Every row belongs to one group in each of 5 separate groupings. Each group adds its own fixed numbers to the row, and there is some noise. The rows also spread widely along 16 directions, which tell nothing about the answers.
In the rows, 128 means zero.
Some rows, each with its group in each grouping after it:
[187 149 130 115 149 159 107 133 115 191 123 100 176 101 143  99 115 150
 150 184 146  58 141 139 176 114 149 152 106  37 136 128 119 141  68  66
 157 126 139 100 136 112 151 150 116 114]
rif Y K_677 K_710 K_212
[116 111 128 130 112 113 112 133 108 100 132 132 147 156 161 118 101  92
  98 119 144 188 132 118 163 113 108  88 128 154 113 166  84 112  99 121
  98  99 141 139 133 149  87 136 156 127]
zasu N K_677 K_366 K_993
[ 91 125 173 137 137 106 136 154 131 165 130 108 138 121 173  64 116 157
 138 162 108 119 154  93 161 103 141 140 111 140 104 101 109 114 119 107
 121  72 179 134 120 151 184 158 126 112]
suz N K_396 K_366 K_212
[163 156  95 189 123 131 110 141 110 133  99 146 121 173  99 194 119 159
 131 113 133 111 125  96  70 142 116 128 167 118 157 142 143 113 128 116
 176 160  91 161 160 108 127 105 138 114]
Doro Y K_396 K_631 K_993
[152 108 140 134  89 165  95 185  79 142  78 116 116 145 161 111  82 136
 124 166 128 127 139 119 159  67 125 145 122 123 106 139 102 145  65 120
 115 117 112 108 123 113 192 136 102 142]
zasu W K_749 K_813 K_754
[ 81 125 209 114 155  57 146 155 130  83 138 157 107  97 174  56 156 115
 118 136 143 209 135 112 166 123  99 112 120 158  96 134 138  98 118 100
  80  99 130  97  85 154  82 138 148 128]
Doro W K_992 K_710 K_252
[209 121 137 137 120 161 106 147 126  85 120 171 128 103 150 127 154 147
 127 162 116  98 135 136 145  93 108 129 104  78 139 145 159 128  81  29
  92 159  42  93 108 110  98 142 113 141]
rif E K_749 K_8 K_252
[115 191 105 194 147  66 126 147 106 125 133 166 124 232 134 115 116 117
 108  90 119 174  89  81 124 146 105 132 189 163 127  99 149 103 105  40
 159 130 109 190 149 141 115 153 161 159]
som E K_992 K_8 K_754
[115 127 119 135 130 103 111 134 136 168 116 118 172 150 139 124 142 143
  94 108 144 145 111  99 129 154 117  97 139 136 173 140 117 124 112 121
 149 126 148 159 155 131 115 129 155 135]
Nuva N K_749 K_813 K_993
[144 107  88 106  79 124 111 146 134  89 114 142 150 130 136 139 130 140
 105 102 115 148 133 101 129 123 120 102 118 125  95 103 103 132 128 129
 146 121 100 119 147 149 151 156 137 107]
som N K_749 K_631 K_212
[ 55 115 216 140  88  88 121 201  76  63  75 194 102 100 166  80 127  89
 111 107 120 192 172 123 138  98 112 153 148 235 132 142 135  94 100 101
  83 104 113 143  78 136 137 117  40 127]
suz E K_677 K_8 K_212
[150 147 174 112 112 131  81 105  73  99 118 126  86 149 130 113  77 112
 141 118 187 160 139 151 141 118 128 122 133 132 119 189 163 108  98 134
  96 147 131 110 133 103  78  79 113 138]
Nuva W K_749 K_631 K_754
[119  90 168 107  74 167 127 116 133  68 122 131 108  89 163 123 104 161
 164 139 114  96 182 106 138  88 147 122  74 143 102 152 127 114 139 128
  60 124 119 115 127 132 157 132  99 112]
Nuva N K_992 K_631 K_754
[161 162 104 217 152 120 125 148 114  90 117 176 136 156 128 162 150 137
 109 142 101 129 113 120 109 133  97 107 142  98 167 153 132 111 112  47
 121 157  35 144 110 107  80 143 127 130]
suz N K_749 K_631 K_212
[147 136 132 100 125 118 130 131 138 124 115 132 138 126 146 143 146 158
 117 125 124 123 113  89 126 142 130 128 115 111 132 100 136 133 130 110
 156 135 106 117 145 146 146 166 148 122]
som W K_992 K_366 K_993
[200 126 123 108 124 152 114 115  97  67 103 142 133 118 137 192 132  97
 102 126 167 139 149 131 138 116 129 111 118 126 164 150 102 107  94 128
  95 144  92 114 128 161  60 146 116 115]
som E K_992 K_8 K_212
[147  98 148  64 130 119 123  71 149 145 186 109 117 128 151  93 135 125
  87  73 125 170 141 126 140 185 124 125 109  77 116 147 155 210 107 110
 146 172 132 102 171 127  69 129 161 175]
Nuva N K_396 K_813 K_212
[156 119 111 188 145 103 125 134 143 136 126 166 166 135 140 137 125 129
 118 117 105 155 180  87 119 150  84 123 146  88 115 148  94 132 113  86
 162 119 125 166 158 126 103 137 156 127]
som E K_396 K_710 K_252
[ 97  96 135 155  97 106 114 208  94 141  76 161 176  95 127 119 148 110
  83 116 147 150 168 149 118 119  82 113 155 158 135 172  90 134 111 154
 113 113 116 141 106  95 134  95  70 133]
rif N K_992 K_8 K_754
[189  85 158 140  65 203 131 178 143 184  95 153 125  98 131 133 135 208
 149 106 116  68 206  90 102  84 112 189 141 130 138 113 191 107  93 124
 173 127 177 166 186 126 224  93 150 125]
rif Y K_677 K_366 K_993
[144 118 169 156 153 117 127 177 140 175 104 153 130 127 159 123 146 155
  94 129  89 163 127  81 128 157  82 140 130  92 151 142 134 167  82  79
 178 150  88 138 141 105 144 128 170 159]
rif Y K_677 K_366 K_993
[142 138 168 121 132 123 122 145 118 110  88 140 128 111 157 143 159 160
 104 124 122 115 120  91 124 148 138 149 112 139 171 110 157 121 110  74
 150 156  89 136 133 131 139 148 108 121]
rif N K_396 K_366 K_754
[100 129 121 183 110 110 115 163 111 121  87 151 121 140 112 142 100 148
 165 148 136 155 213  79 101  79 130 130 157 159  84 118  79  71 130 167
 138  74 160 148 128 169 149 115 108  83]
Nuva Y K_749 K_813 K_754
[ 89 152  78 126 119 107 123  98 137 132 137 121 175 144 139 143 126 141
 113  96 104  81 121 101 103 167 154 142 141 130 150 108 118 150 168  98
 157 142 122 170 156 133 149 185  85 120]
suz E K_396 K_710 K_252
[121 144 205 121 118 112 126 168  84  83 130 151  30 157 153  91  90 108
 130 126 144 215 153 114 141  88 118 174 170 172  79 109 161  93  96 134
 118 117 135 100 119 176 136 129 142 133]
Doro E K_677 K_710 K_993
[133 111 123 140 119 124 119 158 118 140 134 140 143 126 144 100 138 127
 102 130 136 152 154 134 139 103 109 118 140 124 120 141 118 122 106 119
 111 111 133 122 125 144 115 135 130 136]
rif N K_749 K_813 K_252
[145  68 145  94 109 163 148 164 139 109 147 134 126  82 176 137 169 143
  87 118 104 131 150 123 143  91  98 127 113 158 156 120 137 119 128 143
  75 126 142 129 125 171 145 170 166 146]
Doro E K_396 K_366 K_993
[157 125 170 178 151 153 164  54 153 135 188 133  48 167 129 126 121 171
 169 127 119 102 195  84  99 109 158 151 121 121 117 147 174 120 122  95
  95 120 162 135 148 173  61  99 159 140]
Doro N K_992 K_366 K_212
[113  92 204  95  91  85  94 175 111  86  76 166 100 111 172  77 121 117
 104 114 139 222 157  84 153 119 108 127 128 165  88 130 125 130  79 115
 132 109 113 103 124 137 130 108 120 123]
Doro E K_749 K_813 K_252
[ 98 158 128 138 134  97 140 129 130 105 191 148  47 163 112  78 117 143
 160 143 101 152 157 128  92  86 141 161 167 118  39  79 157 126 163 123
 120 108 115  76 101 184 137 157 110 131]
som E K_749 K_710 K_252
[194 133  90 170 137 174 144  95 171 154 145 120 102 177 106 197 140 201
 154 127 115  64 135  70  69 118 130 133 137 113 169 112 149 124 141 129
 135 151 116 151 170 157 130 133 169 140]
Nuva E K_992 K_8 K_252
[131 140  28 156 138 152 137 111 144 151 185 116 194 122 111 151 155 152
 133 158 102  40 135 155 107 114 132 107 127  65 148 125 101 135 171  99
 107 134 110 131 126 137 127 195 112 123]
Nuva N K_396 K_813 K_993
[120 100 118 143 143 115 114 151 120 179  89 126 154 149 148 110 167 133
  95 151 116 114 125  98 136 107 147 127 117 142 178 109  87 165  61  64
 136  93 113 116 104 152 110 135  77 147]
Doro E K_749 K_631 K_754
[141 133 149 127 166 127 136 138 115 121 126 120 120 108 155 145 137 135
 116 143 110 146 155 107 138 134 129 146 115 106 148 122 114 127 117 117
 128 149 111 121 127 155 123 170 138 130]
Nuva Y K_396 K_631 K_754
[114 119 110 147  82 143 133 156 109 141 162 157 141 147 143  73 134 134
 112 105 112 100 154 151 134  98 120 153 154 137 102 132 170 146 118  72
 105 124 134 146 134 112 154 139  97 160]
Doro N K_992 K_366 K_252
[116  62 154  79  97 150 112  80 122 139 119 108 176  62 169 121  81  98
 121  86 138 138 242 109 163 144 153 135  86 125 120 190  62 155 102 165
 121 105 213 157 174 146 106 118 101 113]
rif Y K_677 K_631 K_212
[ 93 181 120 168 163  80 105 116  90 129 106 126 109 184 110 144  78  99
 144 152 139 166 139 102 104 145 146 133 163 120 111 135  69 140 120 135
 166 114 105 119 116 148  96 133  75 108]
Nuva E K_677 K_710 K_212
[102 117 163 109 198  77 138 161 161 184 140  97 135 132 174  88 177 142
  80 152 112 183  78  93 156 140 100  97 116 138 176 108  96 147 107 132
 110 109 136 111 101 169 117 169 183 166]
Nuva E K_749 K_8 K_252
[151 137 138 119  73 143  92 141  84  61  71 152 135 135 144 165 108 126
 119 118 163 129 135 112 128 112 135 122 123 166 142 144 140  84 112 109
 122 140 101 140 142 120 129 125  91  96]
Nuva N K_396 K_366 K_993
[129 147 146 160 117 120 118 139  98 104 118 150  94 162 132 137 105 134
 130 113 130 144 148 109 106 118 126 142 154 153 119 143 149 114 120 106
 123 145 108 152 136 118 121 114 113 135]
suz Y K_396 K_8 K_754
[ 94 123 169 147 145  98 129 162 147 124 137 135  88 133 159 113 125 157
 107 122  68 169 104  90 109 151  91 124 135 122 125 138 137 153 143 125
 131 158  81 123 120 122 161 149 171 158]
zasu E K_749 K_631 K_993
[177 134 134  92 115  96 110 105 132 107 163 168 138 139 149  51 148 121
 121  83 139 158 159 114 176 128 132 148 132  99  82  79 185 112  67   5
 162 112 151 112 157 168  81 145 159 134]
som E K_749 K_631 K_212
[105  85 130  87  94 117 122 146 127  95 141 132  98 123 119 121 148 122
 117 105 163 184 134 131 111  87 109  77 138 190 109 136 122 107 131 199
  85  99 149  96 111 175  91  97 146 115]
Doro Y K_677 K_813 K_212
[126 143  99 128 106 103 114 159 120 120 170 181 124 115  61  97 197 136
 129 111 157 109 123 197  69 112  92 119 190 122 120 122 198 119 150 109
 119 143  86  79  92 117  82  92  90 134]
Doro E K_677 K_8 K_993

New rows. What belongs after each?
[120  62  73 172  72 147 141 168 165 139 138 163 154 142 123 141 156 161
 109  93  81 125 155  97  92  99  78 100 140 153 124 132 110 142 131 127
 124 106 118 162 151 135 153 121 156 141]
Doro N K_677 K_631 K_993
[176 129 173 135 174 129 110 135 111 163 153 113 111 149 171  78 122 121
 108 153 142 156 114 132 185 106 104 122 119  96 146 156 143 125  55  66
  95 126 138 110 121 133  82 128 181 173]
rif E K_749 K_631 K_754
[116 154 148 124 106 117 116 155 130  86 111 151 149 111 167 115 116 163
 144 132 121 107 115  89 146 121 122 117 114 141 111 127 153  78 149  85
 117 135 110 152 135 114 178 158 144 102]
rif Y K_992 K_366 K_252
[189 129 129 151 118 124 110 138 113  58 111 167 105 137 118 149 125 125
 127 153 142 167 149 123 122 113 102  99 126  72  75 154 114 131  92  92
 124 143  35  64 113 121  66 114 128 107]
zasu N K_992 K_813 K_212
[132 165 136 177 165  91 136 145 121 146 139 137 103 162 123 121 131 151
 128 120 123 160 128 103  98 145 102 148 174 119 123 118 152 109 131 115
 159 142 124 139 139 145 123 139 163 136]
zasu W K_396 K_813 K_252
[190  86 152 172 133 163 153 122 147 104 120 167  90 117 129 160 158 154
 142 135 107 142 218  84 109  93 120 147 111 120 142 127 120 112  81  98
 120 112 110 117 134 186  74 115 137 120]
Nuva N K_677 K_631 K_212
[180 174  60 129 130 152 128  72 150 123 188 117 112 180  94 164 133 179
 170 128 151  65  91 113  97 104 143 115 140 103 126  95 177  85 158 103
 134 135 128 123 158 175 100 159 183 114]
rif W K_677 K_366 K_993
[199 118 137 115 159 149 115 195 141 202 145  86 118 136 132 100 157 186
 106 181 137 135  72 143 150 102  68  96 124  55 132 118 140 142  92 153
 130 136 106  63 122 111 167 127 222 161]
Nuva N K_749 K_631 K_754
[128 153 172 146  96 119 112 145 115 118  95 160 100 146 123 120 114 162
 158 112 141 130 153  84 102 116 137 152 157 157 127 115 175  83 110  96
 164 128 130 148 151 132 151 102 124 105]
suz Y K_677 K_813 K_993
[ 91 121 112 129 117 105  97 126 108 135 131 132 175 110 117 100 133 115
 137 138 171 117 166 155 128  99 130  91 140 148 134 159 102  92 133 143
  85  89 171 129 107 139  89 112  82 111]
Nuva E K_749 K_813 K_754
[160 147 117 151 117 131  93 142  95 114  93 156 137 150 136 134 127 132
 121 138 104 102 119 116 121 133 134 147 125  99 145 125 135 156  87  29
 155 156  48 120 126  97 138 142  70 137]
som E K_396 K_631 K_754
[103 133 154 141 155 107 124 140 122 164 161 118 169  74 142  83 127 133
 120 124 131 115 158 158 134 155 101 126 139  97 139 175 133 113 158 139
 112 135 165 147 132 106 136 133 137 129]
rif N K_396 K_631 K_252
[147 163 166 178 152 106 127 127 112 159 141 139  74 192 136  98  80 140
 153 128 113 165 169  75 122 127 139 174 160 110  84 114 148 123  89  72
 172 122 149 147 160 142 135 122 157 142]
som Y K_396 K_8 K_993
[129 103 102 137 105 114 100 116 124 127 148 131 134 149 102 109 112 118
 136 132 167 161 172 141 121  93 115  77 137 114  75 165  94 117 121 159
 106  81 153  95 127 141  66  83 129 112]
Nuva N K_749 K_631 K_993
[145 120 175 130 110 140 114  93 133 126  88 149 141  90 127 135 118 151
 169 118 148  98 211  88 107 137 165 152 114 127 147 157 131 105 107 108
 152 122 158 149 157 132 112  87  85  88]
som Y K_677 K_710 K_252
[118 145  84 121 134  98 132 120 145 143 153 118 130 171  98 144 160 151
 122 104 154 127 106 108  91 128 119 103 163 157 136  91 134 110 156 156
 132 118 142 131 139 173 105 136 150 132]
Nuva E K_992 K_8 K_754
[ 95 128  95 113  99 111 102 153 115 111 148 129 191  87 133 104 107 124
 132 118 134 124 138 165 139 131  86  94 135 110  90 161 110 112 182 166
 102 126 140 134 131  94 164 150 123 112]
Nuva W K_396 K_631 K_252
[117 123 141 130 111 100 129 148 141 109 103 154 136 112 130 132 155 163
 126  98 127 130 139  85 107 145 120 119 133 146 132 118 147 113 132 112
 151 134 114 139 139 129 136 116 133 108]
Doro Y K_992 K_631 K_212
[144 168 124 182 153 127 139 164 116 141 155 150 134 124 108 129 152 163
 149 150 138  99 152 141 110  94 100 140 174 119 142 119 163  53 142 117
 120 119 146 151 119 144 134 138 161 112]
suz Y K_677 K_366 K_754
[121 122 140 123 117 110 128 163 128 146 116 135 144 132 149  89 144 152
 121 133 122 139 161  94 141 105 132 149 132 149 108  79 126 111 111 104
 150  86 159 128 136 168 165 155 119 112]
Nuva N K_396 K_366 K_252
[131 134 131 123 159 108 127 136 127 146 114 128 174 102 137 110 167 133
 122 150 144 114 143 126 147 124 135 110 111 108 157 126 107 116  99  88
 125 108 130 106 105 145  88 138 107 112]
Nuva Y K_992 K_631 K_212
[115 109 132 106 153 104 161 148 175 139 157 120 150 103 154 126 206 168
  83  99 120 137  96 106 123 141  93 100 126 155 178 101 154 108 149 130
 114 135 146 149 130 161 117 160 200 143]
suz Y K_396 K_710 K_754
[134 119 116 103 156 102  95 132 123 160 126 103 158 138 130 105 149 125
 113 171 155 140  86 135 139 119 126  58 103  97 136 149  87 156  96 114
 114 109 103  75  98 115  82 118 126 131]
som Y K_396 K_813 K_754
[106  96 126 161 120 142 129 149 122 134  99 131 120 140 146 157 123 135
  98 134  92 132 137 100  98 129 121 114 113 134 146 171  81 186 125 138
 112 138  66 125 118 113 133 130  83 150]
rif N K_992 K_631 K_252
[ 86 137 140 113 144  76 132 126 141  56 112 149 161  83 151 154 152 118
 116 118 129 177 121  99 133 168 103  87 107 146 149 142  93 102 157 137
 112 136  97 136 111 150  84 170 134  98]
Nuva W K_677 K_710 K_212
[181 158  82 202 162 117 128 109 137 166 175 148 126 199 119 104 130 150
 142 126 110 117 120 109 127 125 104 130 148  68 108 122 160 139  89  14
 158 126 113 138 151 126  80 131 173 159]
rif W K_396 K_631 K_212
[149 128  78 176  92 135 116 158 108 112 135 181 148 151 119 118 126 123
 126 106 122 144 188 133 127  90 102 131 166 119  93 131 141 103 101  83
 132 119 129 154 142 135 113 127 124 130]
Nuva Y K_749 K_813 K_212
[190 185 137 136 175 171 131  82 131 145 167  85  44 177 106 166 128 195
 175 163 152  64  96 116  85  97 169 148 140 121 189 103 196  74 144 144
 106 157 130 105 133 186 116 142 162 128]
Nuva E K_749 K_631 K_252
[188 127 139 138 105 135  98 136 118 169 136 157 159 151 128  64 158 141
 105  85 170 117 121 158 155 130  98 122 144 109 165 158 218 116  49  27
 137 143 150 143 155  84  78  67 147 165]
Nuva N K_749 K_631 K_212
[141 143  40 195  88 138 125 159 116  96 113 162 122 239 146 164  97 133
 120 115  87 150 115  64 130  74 117 133 154 168 102  79 104 115  96  59
 137 107  91 179 153 169 158 190 143 147]
Nuva W K_749 K_8 K_993
[138  91 166 123 129 135 129 169 137 140 124 131  88 125 139 120 165 160
 106 123 121 154 120 111 108  98 100 113 128 163 161 123 149 120 113 154
 100 121 123 111 111 156 133 110 157 155]
som E K_749 K_631 K_754
[148 129 203 104 146 123 150 121 130 158 141  98  11 160 112 108 141 175
 140 118 169 162 157  93  88 100 158 177 152 166 108  77 187 107 107 177
 151 108 181  79 141 207 113  87 148 129]
rif N K_396 K_710 K_754
[184 147 130 127 133 163 142 125 128 128 133 108 104 141 148 158 127 175
 124 132 118 102 140  93 127 112 151 168 132 115 153  82 149  94 123 125
 142 141 129 137 166 181 168 186 166 118]
suz N K_749 K_631 K_252
[182  66 207  86 104 172 124 140 171 148 122 125  80 117 160 121 162 188
 108  98 123 135  95  92 119 132  86 113  96 142 184 151 196 161  83 125
 113 168 113 118 155 109 140  80 198 181]
som E K_677 K_710 K_754
[172  90 171 142 158 144 127 149 161 143 168 137 167  53 158 107 169 149
 112 141 131 122 141 160 157 127  44  74 105  87 186 211 152 102 122 125
  42 151 143 143 115  91  81 109 207 163]
Nuva E K_749 K_8 K_212
[155 147  94 136 126 190 122 126 105 132 140  93 112 120 118 179 108 168
 160 178 135  59 138 147 106  82 145 135 124 101 151 138 124 106 160 181
  82 151 117 115 121 142 166 168 114 123]
Nuva W K_749 K_813 K_754
[ 94 101 182 121  89 100  70 177 111 156  41 128 186 106 154  92 112 141
 117 116 155 134  91 108 145 155  92  82 107 158 167 196 114 140  84 116
 138 127 120 148 129  43 164  62 103 129]
zasu W K_677 K_631 K_754
[147 127 186 166 133 140 131 164 103 129  81 144  71 159 151 134 137 151
 116 167 119 143 150  85 118  79 146 157 128 159 154 114 134 114  74  94
 124 106  98 110 104 162 125 124  98 131]
suz N K_749 K_366 K_993
[123 122 185  76 120  81  99 153 119 106  98 146 109  88 129  92 163 138
 113 126 168 164 130 126 124 138 121 126 133 130 112 119 154 131 107 125
 143 131 105  70 106 128 102  97 100 113]
Doro E K_749 K_710 K_754
[165 118 101 153  73 149  91 108 119 137 105 168 156 147 116 112 121 148
 153 111 131  73 198 110 122 105 148 158 133 107 110 129 149 140  78  34
 150 123 128 149 160 109 119  98  63 131]
Nuva E K_749 K_8 K_754
[ 99 130 172  78 107 105 117 115 171 121 135 103 100 130 136  79 130 193
 180 149 133 106  89  79 129 117 157  97  84 151 105  91 149 116 138 119
 115 105 131  88 122 146 166 123 136 103]
Nuva N K_677 K_8 K_212
[ 70 168  66 132  94  71 105 136  93 105 125 163 220 116 121 111 123 101
 123  91 142 111 154 140 125 145 136 127 165 148 104 111 113  88 171  95
 156 100 157 176 137 132 140 174  67  87]
som W K_396 K_366 K_993
[112 121 188 121 163  95 103 133 119 144  94 108 156  96 154 133 109 118
 129 160 171 170 127 104 145 144 104  70 104 138 167 195  69  97 122 184
 105  97 161 131 116 125  97 108 158 104]
som W K_677 K_366 K_993
[187  94 155  93 102 165 103 128 122 179 131 113 141 112 136 106 118 141
 116 107 170 126 177 140 151 114 116 133 130 102 136 165 155 131  78 144
 125 134 190 129 171 114 119  84 159 149]
Nuva Y K_749 K_8 K_993
[165 128 121 131 130 138 127 157 102 110 121 141 178  75 137 177 155 113
  70 112 141 129 150 164 124 158  89 126 146 100 184 170 118 118 138 145
 115 174  97 147 137 107 105 155 129 129]
suz N K_396 K_8 K_993
[204 145  92 124 124 138 102 144 138 173 149 132 165 170 119  99 169 171
 105 123 151  96  70 143 137 131  92 108 140  76 147 113 193 135  90  46
 156 150 103 114 156  93 119 121 173 153]
Nuva N K_396 K_366 K_252
[120 173 134 144 124 112 111 112 106  89 133 136 145 149 147 121  97 124
 140 134 147 119 114 126 146 137 133 111 126 129 132 162 137  95 138  85
  89 149 105 149 132 105 112 147 117 121]
Nuva N K_992 K_8 K_252
[ 81 118 134 136 125 153 143 121  99 115 173 121  79 124 143 138 118 120
 116 129  97 114 148 157  95 107 135 144 134 154 139 168 137 161 169 162
  58 148 118 123  98 137 122 152  83 165]
Doro W K_396 K_366 K_993
[111 136 108 163  77 150 109 143  91 127 100 155 136 155 122 143  98 128
 132 107 125  97 153 124 101 117 139 154 159 149 142 157 139 139 110  96
 143 144 115 166 145  98 149 110  65 129]
Doro Y K_677 K_710 K_993
[171 129  99 126  92 123  95 101 132 128  93 124 129 177 108 172 105 152
 130  92 165 127 140  70  98 130 141 113 148 148 126 115 117 115 114 150
 173 114 146 150 178 153 113 101 136 102]
suz E K_749 K_8 K_212
[111  83 126 108  72 131 131 137 141 127 169 157 120 138 148  76 159 139
  88  57 106 152 144 131 124 120 109 129 137 160 117 127 182 156 115  94
 108 138 140 146 152 133 130 124 142 181]
som N K_749 K_813 K_754
[191 106 184 104  97 155 113 115 110  48 146 163  66 118 162 103 106 114
 148 137 135 155 178 126 158  71 130 139 104 124  80 139 163 100  85  67
  70 127 108  87 122 153  87 126 133 131]
som E K_396 K_8 K_993
[159 148 126 130 130 115 110 132 145  98 104 146  75 186 127 143 159 174
 137 151 132 131  73  65 104  91 148 109 122 148 139  71 161 103  95  54
 144 121  61  85 116 179 103 139 137 119]
rif E K_749 K_813 K_993
[ 86  72 146  48  71 117 122 174 137 139 124 107 115 109 116 107 162 150
  92  86 169 154 114 141  99 100 105  83 139 201 113 129 141 143 155 241
  92 111 155  93 117 132 150  81 124 138]
suz Y K_992 K_8 K_754
[ 85 111  76 121  73 132 145  94 133  98 199 144  81 203 127 120 108 113
 116  59  98 144 145 115  91  96 143 130 160 191  78 109 146 155 160 127
  92 118 139 146 150 182 115 154 115 170]
som E K_992 K_8 K_993
[192 131  55 140  83 211 124 153 112  93 150 105 187  84 133 173  91 161
 169 165 146  25 149 168 154  52 103 105 117  90 113 149 110  45 166 173
  55 122 152 142 139 131 200 185 164  83]
zasu W K_992 K_631 K_212
[ 90 122 123 151 130 125 130  96 143 186 171  99 130 167 138  84 107 150
 136 123 124 110 149 116 128 123 142 125 130 126 123 152 125 151 128 122
 109 109 185 153 146 131 121 118 128 156]
Nuva N K_749 K_710 K_754
[229 136 180  44 111 189  96 131  91  80 128  87  94  90 149 153 114 139
 121 141 211 113  78 183 159 105 111 111 108 102 161 173 195  82 109 167
  73 188 116  69 134 108 113 118 178 123]
zasu W K_396 K_710 K_993
[143 141 117 203 154 134 136 112 127  93 162 164 128 121 144 155 117 126
 136 131  97 115 175 118 120 120 107 127 136 112 145 177 124  98 139  84
  77 146 109 175 123 138  78 153 137 138]
rif E K_749 K_8 K_212
[ 49 161 169  99  91  63  94 176  72 114  69 136 101 166 126 106 108 115
  86  78 146 187  79 117  95 176 135 129 166 195 125 127 144 156 137 157
 170 155  81 121 125  95 171 105  61 136]
som N K_992 K_631 K_754
[136 114 150 123 109 161 112 156 109 154 125 110 157 115 185  94  82 128
 119 147 118 116 148 128 183  98 128 132 108 107 130 164 111 130  89 104
  99 123 161 149 140 108 180 154 143 146]
som Y K_749 K_710 K_993
[ 78 121  79 173  78 160 127 134 140 160 158 108  82 211 127 134  85 184
 156 122  86  78 110  82  75  71 147 126 155 186 120 111 137 134 166 155
 102 110 150 170 147 152 212 142 129 151]
Doro E K_749 K_813 K_993
[145  92 101 134 104 177 128 120 137 154 141 116  95 170 143 133 109 152
 135 137  91 108 124  99 119  89 135 128 105 118 121 131 115 191  94 108
 115 126  99 111 136 144 143 143 119 165]
rif W K_677 K_813 K_212
[ 97  84 145 129  95  96 119 157 121 106 117 171 166  90 170  67 136 105
 103 104 101 170 198 116 156 124 113 136 114 131  79 140 102 151 100  67
 127 100 121 128 127 127 125 139  83 127]
rif N K_396 K_631 K_252
[ 71 118 113 140 117 102 135 102 142  93 145 146 164 123 159 101 146 128
 129 113  93 108 146 102 128 126 157 109  98 168 143 126 108 118 149  58
  88 103 123 155 117 155 108 168  80 116]
som N K_396 K_631 K_252
